Every row belongs to one group in each of 4 separate groupings. Each group adds its own fixed numbers to the row, and there is some noise. The rows also spread widely along 17 directions, which tell nothing about the answers.
In the rows, zero is written as 128.
Some rows, each with its group in each grouping after it:
[117 151  85  84 165 109 148 161 141 116 145 134 158  94 110 193 119 169
 179 153 160 130 145  92 134 117 132 120 150  98 141 206 157  90 105 137
  42 106 147] : T Q251 durag Q65
[123 123 136 176 170 102 112 147 141  99 160 106 142 140  93 139 155 100
 115 117  69  84  53 173 125 106 133 119 112 119 146 169 125 102 156 123
 179  79  76] : Y Q736 fup Q658
[142 133 172 131 148 148 153 134 107 105 156  90 179 172  98 112 104  82
  94 122  79 126 106  97 156 127 169 135  97 168 143  74 113 148 136 108
 169 154 126] : H Q638 durag Q65
[112  86 167  72 185 103  84 165 125 126 119 112 137  95 121 161 110 132
 154 155 122 172 115 146 122 177 146 158 103 108  85 121 167 105 103 112
 115 126 121] : T Q736 fup Q272
[116 107 154 116 191 132  68  90 111 166 113 143 130 165 136 136  98 156
  54 128 137 169 128 122  80 188 123  98 126 118  90  79 147 155 136 147
 192 117 127] : R Q321 pama Q684
[110 186 151  87 131 158 151 125 134 139 166  78 133  98 125 158 151  80
 108 112 141  84 148  98 106 145 149 146 109 172 109 100 151 130 109 142
 104 150 162] : R Q251 Dur Q684
[164 134 120 193 162 100  70  95 103 163  82 134 142 145 136 131 114 143
 131 103 138 137 100 134 128 108 110  96 157 155 124 179 124 122 182 136
 143 147 116] : H Q638 Dur Q272
[157 155  84 132 158 105 138 167 137 115 145 141  94 100 168 140 128 142
 121 129 159 130 109  68 200 127 123 140 132 148 145 200 112 110 116 102
 107 125  86] : N Q321 pama Q658
[137 150 135  67 167  67 108 137 123 151 129  95 116 154 127 116 132  86
 108 149 130 114 109  64 178 146 162 152 155 138 150 118 109 141 143 160
 120 135 176] : N Q638 durag Q684
[121 156 103  88 125 106 158 139 134 108 120 131 105 125 125 101 159 136
 106 148  95 104  77 154 146 101 113 121  69 147 106 125 148 167 117  94
 146  83  40] : Y Q251 fup Q272
[124  97 168 142 138 162 133 160 156  71 185  97 170 147 117 131 108  98
  98 174 101 165 158 121 121 157 171 162  99 132 143  87 143 133  96  86
 173 137  99] : V Q736 pama Q658
[148 117 176  91 149 163  71 124 134 102 130 139 126 123 126 134 117 133
  50 154  84 118 128 135  65 159 150 118 122 157 135  98 153 159 153 114
 173  74  81] : V Q736 Dur Q65
[168 145 125  90 145 141 138 116 139 135  96  87 116 130  73 154 105 113
  85 145 133  85 146  75 140  86 147 118 114 169 113 169 153 160  74 138
 148 171 130] : V Q251 pama Q65
[130 169 126 127 109  87 129 112 128 160 117  87 154 160 158 111 155  88
 125 164 146 123 134 110 112 125 148 151 172 178 141 117 124 146 165 113
 110 128 153] : T Q251 fup Q65
[137 144 116 138 173 143 127 135 128 178 115 165 102  96 177 179  90 151
 100 126 194 176 170  83 125 161 116 126 135 175 118 126 163  91 106  91
 122 152 129] : H Q638 pama Q684
[149 182 121 111 132 127 170 143 172 150  90 134  66  70 133 124 105 140
 101 132 166  95 165  75 150 111  92 129  99 179 125 108 151 124 114 100
 107 165 116] : H Q638 Dur Q684
[141 179  67 108 100 116 111 171 134 141 166 151 132 110 154 122 183 110
 176 168 135  92 128  76 171  88 147 154 196 162 185 191 116 139 112 119
  78 151 137] : R Q736 durag Q272
[148 191 170 156 123 113 126 170  80 154 112 137 109  71 141  92 119 129
 119 130 141 121 122  55 126 126 122 147 136 187  95 165 106 132 157 113
 142 143 138] : N Q321 pama Q272
[138 149 133  73 167 137 120 133 109 132 134 126 147 104 142 183  88 137
 128 108 147 151 130 113 120 143 155 124 117 162 124 116 170  99 136 116
  80 113 138] : H Q251 durag Q684
[154 128 170  80 172  96 131 127  90 132  75  61 152 125  80 132  83 105
 146  97 108 132  68 126 165 114 143 122  64 147  67 115 131 137 133 134
 124 175 132] : T Q638 durag Q658
[138 131 124 106 150 107 109 116 139 137 102 106 116 100 158 137  75 160
 106 129 186 176 157 118 136 145 114 148  85 141  98 123 176 122 116 100
 118 133 109] : T Q321 durag Q684
[124 152 146 118 152 120 108 150  91 161 123 112 151 105 192 121 127 111
 166  98 135 144  96 106 155 167 126 152 121 169 101 100 103 111 153 109
  87 181 137] : Y Q321 durag Q65
[145 111  64 146 149 126 110 159 152 138 117 163 110 121  88 157 162 156
 159 175  90 112  93 160 134  66 110  99 138 130 124 208 151 126  64  97
 146 136  62] : R Q638 pama Q65
[121 158 110 138 182  85 163 123  83 122 161 122 187 156 106 172  83 144
 140 105 142 163 106 123 129 115 151 109 121 124 136 153 159  77 167 123
 103  69 146] : H Q321 pama Q684
[134 169 106  93 137  97 140 162 149 137 121 144  89 114 166  87 142 135
 110 146 140  98 118  51 191 140 107 141 136 138 149 132  94 152 133 119
 104 140 109] : Y Q251 fup Q65
[157 153 141 126  93  81 107  88 130 123  93  92 149 145 129  54  60 158
  80 153 154 157 176 114 121 106 114 142  86 138 133 104 167 173 178 109
 144  95 121] : T Q321 pama Q65
[ 95 169 112 109 171 117 172 107 130 159 117 121 136 106 144 174 140 134
 142  95 144 119 105 167 100 144  99  92  88 146  89  86 157  99 151 120
  86 117 113] : R Q638 Dur Q658
[126 142 159  93 150  89 108 139 158 149 111  91  55 115 143  97 153  96
  73 172 131 112 109 106 133 160 123 166 105 146  77  98 132 158 105 114
 174 124 101] : R Q321 pama Q684
[130 150 146 102 165 163 183 167 158 134 118 176 117  89 115 164  95 137
  99 118 102 102 128 110  92 133 136  98 125 193 154  47 153  99 149  77
 120 132 113] : T Q321 durag Q684
[126 112 153  74 165  82  93 110  80 148 115  68 175 161 128 117  95 103
 149 113 134 177 115 111 181 163 159 153  96 127  93  95 135 145 129 153
 109 183 172] : N Q251 pama Q272
[131 206 103  97 124 135 157 108 148 121 125  97 125 101 158 151 153 141
 127 130 174  99 148 115  93 128 110 119 124 161  99 141 149 138 146 131
  63 107 110] : V Q321 Dur Q684
[116 165 116 151 125  74 122 157  84 176 125 160 147 132 177  89 129 139
 148 159 154 174 111  88 130 132 126 145 166 152 131 133 109 128 169  92
 124 120 144] : T Q321 fup Q658
[102 125  91 104 158  53  73 172 149 170 124 148 106 104 165 106 158 133
 186 155 118 122  83 142 162 137 112 151 144 100 143 132 122 101 135 123
  95 134 129] : Y Q321 durag Q658
[138 134 119  71 148  59 137 146 160 164  73 143  89 105 123 118  64 160
 117 187 176 170 181  85 148 126 119 145 118 129 131 100 179 120 117  99
 107 129 150] : T Q638 pama Q684
[155 142 114  86 119 108 116 131 137 143  84  84 128 110  96 142 125 129
 165 187 144 143 150 130 125  85 133 142 115 148  79 163 169 147  73 116
  98 162 135] : H Q638 Dur Q658
[136 143 123 152 108  82  83 133 150 135 137  85 119 148 123  75 162 100
 114 193 126 116 123 110 143 102 129 161 145 120 129 170 116 171 117 134
 170 132 123] : R Q638 durag Q658
[112 119 169 123 182  68  90 124 114 157 113  85 134 121 106  99  82 117
 123  83 112 117  86 149 152 140 114 139  60 100 112  87 147 109 170 145
 150 133 147] : H Q321 fup Q658
[109 161 149  81 125 167 141 116 112 114 156  88 131  89 123 126 118 127
  64 109 122 117 129 148 100 131 124 138  15 161  77  94 183 164  93 111
 164  96  80] : N Q321 durag Q658
[ 92 152 141 140 164 114 175 148 146 118 176 101 160 150  95 129 141  98
 132 113  96  92 102 130 125 135 136 125 114 120 145  74 126 111 152 132
 126 127 142] : R Q321 fup Q684
[161 153 150 124 132 173 114 163 110 111 156 144 140  82  89 127  91 126
 100  97  92  84 128  80 148  97 154 127 101 170 159 156 147 125 123 122
 149 145 125] : Y Q321 pama Q272

New rows, each followed by its group in each grouping:
[123 121 103 141 135  89 131 164 164 130 138 128 149 137  98 113 136 108
 180 154  79 105  97 169 155  91 131 134 119 127 173  97 142 102 134  96
 116 148 116] : H Q736 pama Q658
[115 199 164  42 159 104 175 149  97 146 104  98  88  62 120 136 141 115
 113 114 125  91  82 113 120 150 113 125  54 165  44 103 139 133 134 131
 104  95 114] : N Q638 pama Q658
[164 147 122  84 135  95 104 165 134 125 103 154 109 123 118  92  99 160
 131 167 120 142 126  73 151 113 134 125 153 130 140 129 124 151 148 118
 108 126 127] : R Q321 pama Q684
[148 121 185 119 154 147  67 154 120 154  88 150 117  76 101 151  69 162
 104 160 136 165 177  93  67 140 134 126 141 146  96 141 169 119 118 124
 149 146 159] : Y Q638 Dur Q684
[118 155 132 108 175 120 102  79 140 180  86 113 102 106 151 139 128 126
  89  70 136  73  96 161 101 151  90  94  86 154 103  78 150 129 174 151
 133 132 111] : V Q321 Dur Q658
[ 91 120 129 181 164 124  98 141 103 177 145 167 156 102 117 152  88 167
 138 127 140 171 152 149  79 136 110 115 106 112 119 134 183  81 124 117
 159 128 147] : V Q638 pama Q684
[146  77 164 144 188 158  87 141 144 130 124 117 143 141  85 175  97 114
  99 155 112 155 143 108 117 147 160 126 138 136 121 133 144 120  79 124
 179 179 139] : H Q638 Dur Q658
[100 115  99  96 177 118  72  89 145 181 157  86 137 155 153 181 169  85
 113 130 148 120 121 161 119 163 149 142 132 127 116 118 167 121  85 150
 134 140 147] : R Q321 pama Q658
[109  96 175 165 170 108  99 182 173 123 111 139 105  79 138 111 104 154
 147 150 124 160 129 134 119 187  88 146 103 101 102  87 127  93 139  94
 135 159 100] : T Q736 pama Q684
[ 92 128 121  96 195 123 140 148 144 127 141 146 148 147  99 137 160 127
 147 111  64  72  63 130 148 159 111  88 121 100 143  82  91 126 144 157
 110 144 115] : Y Q736 Dur Q65
[169 142 103  98 142 195 124 135 116 117 117 141 170 126  70 169 104 158
 141 122 112 113 134  89 124  84 144  81 140 159 128 166 137 156  86 139
 104 183 132] : H Q321 Dur Q658
[132 143 125  78 114 114  73 136  56 170 133 132 151 122 125  93  92 129
 121 127 114 159 118 109 146  98 157 148  93 167 127 117 164 158 116 123
 152 143 151] : N Q251 durag Q684
[100 148 172 145 160 119 109 138 133 131 150 122 129  88 182 106 120 132
 119  88 127 135 110 146 117 199  98 131  74 118 111  60 129 101 196 118
 119 108 106] : R Q638 pama Q658
[144 134 141  69 162 138 158 119 196 126  99  86  91 123 106 158 129 100
  83 141 115  76 135 132 120 137 128 123  98 166 113  67 160 140 102 110
 124 147  99] : R Q321 pama Q65
[108 174 144 119 132 117 214 178 139 130 153 130  98 101 126  96 140  95
 109 142 110  99 112  86 164 128 128 155  80 176 116  70 127 133 107  75
 149 146 101] : R Q321 pama Q272
[135 112 113  75 168 131  91 113 124 102 145 114 159 146  96 148  98 149
 108 114 114 136 110 123 146 128 148 109  96 103 134 143 156 148 117 153
 127 111 112] : T Q251 durag Q684
[136  93 133 109 165 142  71 129 176 134 137 113 121 152 134 114 155  94
 115 134  87 104 104 133 167 167 132 130 116 122 148  73 110 154 111 136
 150 184 108] : H Q638 pama Q658
[153 165 153  39 140 112 114 156 143 117 129 110  92 110  81  97 116 122
  77 162 112  77 138  44 146 130 150 139 127 131 137 128 129 171 121 163
 130 112 155] : N Q321 pama Q684
[116 157 124 114 139 171 156 138  93 153 143 156 135 102 123 138  97 148
 102 111 132 146 137 106 120 118 124 123  71 179 101  91 168 134  87  89
 153 151 113] : H Q321 Dur Q684
[130 145 126 159 107 146 133 166 133  84 194 113 186 140 131 117 160  99
 152 159 102 135 124  99 141 123 170 152 153 146 167 151 104 135 129 104
 117 140 121] : T Q251 Dur Q658
[138 105 146 183 182 130 158 150 114 120  99 110 151 130 132 184 111 127
 158 128 120 188  80 175 112 136 124 115 102 171  60 125 137  85 117  56
 139 155  63] : H Q736 pama Q658
[105 159 116  99 148 113 182 120 112  83 193  93 172 149 130 148 130 124
 102 131 124 146 121 140 128 135 152 141  72 137 128 122 162 124 133 104
 115  48  92] : N Q321 Dur Q65
[150 109 137  77 165 129  77  84 160 149 108 101 134 153 103 160  90 118
  64 152 147 120 186 110 101 137 162 125 142 140 148 112 190 148 109 154
 152 138 161] : V Q321 pama Q272
[132 159  84 105 155  91 145 123 121 157  98 129 104 140 122 126 127 161
 117 148 160 136 110  97 150 103 101 116 117 129  90 163 138 153  97 122
 131 125 104] : H Q321 fup Q684
[143 184 145  76 147  76 192 147 156 152  53 102  90  95  80 134  93 132
 124 161 139  78 135  99 117  84 105 120 112 167 104 108 154 123 136 110
  95 129 139] : H Q736 durag Q65
[110 153 137 171 143 139  88 140 110 139 163 121 129 100 143 116 157 130
 119 116 142 118 112  86 133 156 109 140 120 123 102 178 105 139 116 148
 153 154 123] : T Q251 Dur Q684
[122 172 151  89 176 106 141  87 105 173  94 103 132 114 128 152  81 143
  94 102 191 137 162  88 116 165 109 111  94 136  83 106 164 127 147 159
 105 126 169] : H Q638 pama Q272
[105 181 138  94 139  63 182 132 124 152  74 118 133 142 137 105 140 130
 149 181 147 144 123 106 111 142 111 126 145 150  83  83 113 146 162 116
  89 131 139] : Y Q736 Dur Q272
[157 104 132 158 171 111 110 137 124 141  97  96 159 168 122 127 116 106
 171 118 106 143  87 114 182 129 129 122 147 145 119 117  87 125 134 121
 122 229 127] : R Q736 pama Q65
[139 155 183  82  94 106  74 140  83 144  87 105 153  96 103  68 102 132
 151 160 103 139 133 126 100 110 135 150 102 153  82 105 149 169 151 129
 125 148 151] : Y Q736 Dur Q272
[170 136 104 156 138  87 137 131  89 124  97 108 190 164 115 134  58 144
 159 124 150 187 126 105 172  70 145 123 137 154 142 175 138 115 151 100
 109 159 135] : Y Q736 fup Q658
[ 85 169 118 126 123 101 110 184  75 159 145 163 159  75 128 107 136 175
 193 148 130 152 114 127 104 126  97 131 116 104 100 162 135 117 136 125
  97 108 142] : N Q736 fup Q658
[118 166 131 158 161 111 189 162 174 134 102 155 131 102 146 181 117 156
 149 177 175 139 177  92  66 143 119 108 201 154 139 136 140  79 165  97
  70 123 139] : V Q251 durag Q272
[135 115 156 102 142  99  78 170 103 148 101 136 150 122  97  87  94 157
 151 169  99 154 131  98 125 125 131 140 138 113 122 125 129 150 130 128
 131 155 158] : N Q321 fup Q65
[123 119 145 161 120 125  37 134 129 155 164 109 126 120 166  89 140 103
  94 156 133 136 153  99 139 152 137 190 130 138 140 148 132 143 102 122
 185 158 137] : Y Q321 Dur Q65
[108 126 114 112 187  73 106 103 138 179 109 158  97 144 199 130 108 138
  68 125 157 160 113 137 130 184 114 123 118 142 135  65 150 112 164 103
 152  88 105] : Y Q321 pama Q658
[114 167 132 144 123  99 159 149 154  76 193  86 161 145 146 100 146 112
 124 170 140 140 136 106 137 152 140 162 117 109 140 124 115 130 153 110
 109  76 113] : H Q321 pama Q658
[164 140  95 124 101 106  97 127 142 143 140  94 131 142 126 129 132  80
 108 177 136 116 150 118 147  72 171 169 146 182 171 169 168 137  94 100
 154 140 131] : V Q736 pama Q658
[126 131 102 120 178  84 137  82 148 187  67 141 127 176 124 142  71 162
  92 137 175 161 162 111 119 127 105  87 144 131 136  74 161 134 147 135
 133 151 156] : R Q638 durag Q684
[ 99 162 112 194 128  54 129 105  98 159 147 112 163 168 159  77 127 134
 121 148 175 173 140 113 143 129 105 148 121 106 127 148 131 138 167 126
 153  98 139] : H Q638 fup Q272
[120 149 144 175 156 118  68 133 105 204 143 150 159 118 136 137 110 112
 134 107 141 119 148  94 105 139 138 121 185 144 170 128 131  90 175 156
 134 162 214] : R Q638 pama Q658
[129  95 116 142 139 149  55 116 149  88 150 133 183 145  99 137 118 189
 137 167 112 166 156 172  71 131 126 103 131  73 122 164 172 150 124 138
 132  93  94] : R Q321 pama Q272
[135 140 167 107 124  94 106 124  91 144 118  75 121 121 205  70  99 104
 103 109 151 181 115 114 181 165 127 189  56 171  84  68 135 152 146  83
 138 154  99] : R Q251 fup Q65
[112 110 113 140 194  98 186 160 165 147  83 168 133 171  99 157 110 141
 144 164  99 142  99 130 123 125 117  85 163 143 140  64 116 103 131  90
 132 169 113] : Y Q736 durag Q684
[171 173 129 138 139  99 190 157 141 119  60 143 109  87  87 141  62 172
 120 143 131 117 137 104 114  63 107  93 118 175 122 162 158 100 161  80
 105 107  97] : Y Q251 pama Q65
[125 174  91 126 127 153 169 141 165  87 145 106 125  90  95 148 166 156
 137 149 143  83 140 112 130  96  98 117  97 123  92 207 143 148  70 134
 102 132  77] : Y Q321 Dur Q272
[163 151 142 102 119 157 109 125 114  99 145  47 182 104 132 168 104 117
 158 132 163 158 173 105 134 117 159 162 110 156  96 180 161 130 100 123
  67 163 143] : R Q638 durag Q65
[145 133 133 159 148 171 129 114 184  92 144 103 191 152 117 175 125 122
 133 124 113 112 154 155  70 136 147  93 169 147 167  95 140 109 174 123
  88 137 127] : R Q321 pama Q658
[128 123 152  91 175 122 107 114  96 155 123  96 119  94 178 176  96 110
  86  92 161 170 108 153 124 166 146 158  59 181  76 109 190 101 116  81
 146 105  96] : T Q321 fup Q658
[149 194 130 177  88 113 169 150 101 138 122 112 149  94  89 104  96 127
 147 131 127 122 151 113 117  44 125 135 100 196 130 154 159 116 146  92
 129 146 140] : N Q638 Dur Q684
[123 173  97 146 116 154 118 120 134 122 213 116 195 137 117 142 115 116
 112 113 149 105 185  83 140 103 157 139 142 130 211 162 156 116 132 157
 111 127 181] : Y Q638 durag Q684
[120 172 166 165  85 136  90 107  93 124 136  76 162 107 156  87 136 142
 120 145 145 160 147 145  62 134 107 149  92 145  56 144 145 166 153 117
 140 108 106] : R Q251 Dur Q65
[ 94 131 138  74 155 128  97 139 117 181 111 159 109 112 150 143 157 135
 114 175 123 146 118 135  73 166 130 125 142 152  79  89 156 150 100 114
 143 123 119] : R Q251 durag Q272
[131 140 127 152 103 124  74 158 151 162 119 121 113 122 145  74 187 117
 151 192 113 108 133 106 125 125 105 152 170 133 119 146  96 174 106 124
 140 184 125] : R Q638 fup Q65
[167 147 144 153 134 143  69 134  43 121 134 133 184 134 136  95  64 172
 137  91 150 191 129  46 170 125 131 122 132 131 114 178  96 158 156 149
 127 183 148] : R Q736 Dur Q684
[158 159 173  48 156 111 154 179 133 116 106 104 123  92  66 131  91  99
 154 125  79  81 106  86 150 105 167 136 116 169 136  77 137 109 151 122
  79 155 167] : H Q321 Dur Q684
[164 129  96 178 137 112  82 132 115 124 130 133 176 162 113 139 125 133
 155 141 103 140  96 144 124  74 150 103 181 143 166 189 127 123 166 119
 130 122 115] : R Q638 durag Q658
[149 106 170 103 201  93 105 165 154 116 101  91  89  91  97 164 104 108
 132 128 113 110  96 106 156 142 147 142 116 130 106 150 137  88 123 132
 125 157 125] : V Q251 Dur Q684
[123 149  94 143 182 147 171 116 105 121 133 144 173 133 142 199 126 154
 145  84 118 131  80 178  98 128 115  73 102 163 114 131 149  89 159  95
  97  96  62] : V Q736 pama Q65
[126 134 144 169 141 169 109 125 142 125 174 124 180 152  82 111 114 109
  97 108  91  86 141  99 125 119 143 114 126 132 184  94 121 141 138 151
 170 172 160] : H Q321 Dur Q658
[139 123 168 104 170 114  58 109  71 156 107 113 144 128 138 141 107 118
  97  99 117 148  88 137 113 148 152 126 113 157  93 139 153 133 155 137
 158 111 125] : Y Q251 fup Q272
[140 126  96 151 150 107  76 110 139 148 140 110 116 120 194 144 135 119
 110 119 167 157 131 146 159 150 120 150 108 150 136 156 153 110 124 109
 131 127  92] : N Q638 pama Q658
[ 89 156 103 100 121 108 193 181 114 117 159 160 163 138 156 128 166 142
 180 208 124 188 121 134 114 140 137 148 135 143 109  97 138 132 107  57
  89  92  91] : H Q736 fup Q272
[157 155 113  39 156  83 115 168 116 137  83 153  96 130 161 122 155 147
 153 200 138 148  94  54 165 151 134 134 191 146 102 152  85 162 123 117
  72 125 115] : H Q736 Dur Q65
[201 137 174 154 133 141 157 132 141  72 112  82 163 154  80 164  71 111
  86 188 143 168 188  70 107  92 190 139 164 191 136 174 154 133 125  91
 145 128 133] : H Q638 Dur Q272
[108 179 148  93  97 153 140 120 117 128 141 106 137 116 110  60 147 133
 100 142 116 102 141  95 119 129 107 132  68 138  81  83 128 209 108 142
 150 154 117] : R Q321 Dur Q272
[106 155 117 149 158  55 131 147  96 130 163 109 168 127 118 138 122 131
 163 143 134 141 110 125 129 108 143 149 131 106 136 190 148  82 160 127
 109  74 149] : V Q321 Dur Q65
[ 96 198 125 133 103  82 172 165  82 129 164 157 158 115 155  79 145 145
 151 162 128 154 122 104 115 124 128 147 124 155 130 118 126 131 178  90
 106  73 125] : N Q321 Dur Q272
[137 169 135 141 168 117 126 120 107 154 156 131 142 128 155 157 105 107
  78  96 154 122 135  78 135 152 151 122 146 169 172 134 134  97 179 135
 133 103 158] : N Q638 pama Q658
[124 110  57 145 183  96  83 111 108 165 140 159 159 173 136 146 124 150
 145 104 129 142  80 145 175 119 116  95 134 103 160 157 131 116 129 141
 134 137 112] : H Q736 pama Q658
[122 143  79 112 135 102 111 144 164 109 168 149 142 110  91 158 157 136
 150 161  96  75 123 169 105  75 143 118 144 120 193 182 183 103 137 127
 105  62 103] : V Q736 Dur Q272
[150 155 143 178 131 139 175 185 147  77 122  79 141 107 101 129 158 107
 189 141 102 112  88 106 155 103 124 136 124 160  82 175  81 120 110 101
 101 203  90] : Y Q251 Dur Q684
[150 128 153 117 187  80  87 139 149 144  75 136 100 129 127 107  87 151
 103 121 136 117 110  77 150 154 103 106 157 106 142 118 100 134 188 154
 127 142 137] : R Q736 fup Q658
[104 164  72  80 143 103 128 155 115 137 137 175 139 118 137 145 148 184
 150 176 140 146 111 112 115 118 119 102 147 105 120 178 140 136 114 127
  89  71 108] : Y Q251 durag Q658
[112 106 138 164 167 150 123 127 139 124 173 104 118 139 163 108 144  95
  81  98 107 126  92 128 185 169 115 158  52 147 116  83 117 138  91  92
 193 173  64] : H Q321 Dur Q65
[130 111  71 171 159 113  94  76 154 114 161 133 180 191 115 131 114 139
 108  77 106 110 106 164 157 104 127  86 118 110 211 125 145 124 178 147
 142 120 102] : T Q251 Dur Q684
[150 133 143 116 102 105 117 165 160  64 172  90 136 124 133  86 123 108
 115 191 111 136 155  97 163 116 167 188 111 133 170 144 140 144 128  91
 127 102 101] : V Q251 Dur Q65
[141 200  96 126 122 100 145  85 112 163 100  97 143 138 136 153 145 129
 123 146 174 121 130 137  85  96 118 107 137 171  90 166 156 138 148 127
 101  88 127] : H Q638 pama Q658
[114 138 127 150 120  96 102 158 106 144 128 130 158 128 134  85 147 132
 180 162  97 144  93 149 116 113 127 139 131 133 113 120 118 136 148 107
 131 144 121] : V Q321 Dur Q658
[105 149 142 113 201  77 147 142  84 127 148 110 153 130 131 164 121 138
 142 122 134 156  76 126 126 165 135 129 106 109  82 151 134  86 155 124
 104  61 123] : H Q321 pama Q65
[124 127  95 172 172  91 108 143 123 124 113 136 113  91 151 137 132 184
 164 125 162 164 102 131 171 131  73 123  93  92  75 226 129 108 107 119
 119 136  65] : Y Q638 Dur Q272
[155 128 155 102 174 171  91 129 123 105 172 100 117 113 130 179 119  90
  53  97 110 109 107 111 135 151 176 143  97 178 126 148 159 116 101 118
 171 108  95] : Y Q321 pama Q684
[119 160 134 182 149 124 119 101  90 160 138 109 170 152 214 159 153  99
 130 118 170 180 111 136  96 176 136 137 158 191  97 113 113 109 171  95
 120 132 119] : H Q736 Dur Q658
[ 83 159 127 109 129 134 109 118 110 145 169 103 193 141 131 125 167 125
 173 147 121 142 129 162  81 162 125 127 113 107  94  88 144 139 133 148
  91 120 152] : H Q638 pama Q684
[116 134 180 120 143  87  63 138  77 138 163  95 147 120 137  68  96 110
 104 108  99 139  94 118 149 146 145 174  75 118 123 104 138 134 168 132
 170 104 140] : R Q321 durag Q65
[127 192 143 203 119  97 197 134  86 102 132  82 176 161 103  79 116 128
 131 126 136 146 103  88 145 100 104 121  94 141  79 155  85 152 157 119
 152 142 108] : Y Q736 pama Q684
[144 160 138  51 162 163  96 140  27 161 135 174 162 113 164 171  69 168
  99 110 174 200 146  29 121 161 172 116 151 169 107 149 146 141 120 134
 107 127 169] : V Q251 fup Q684
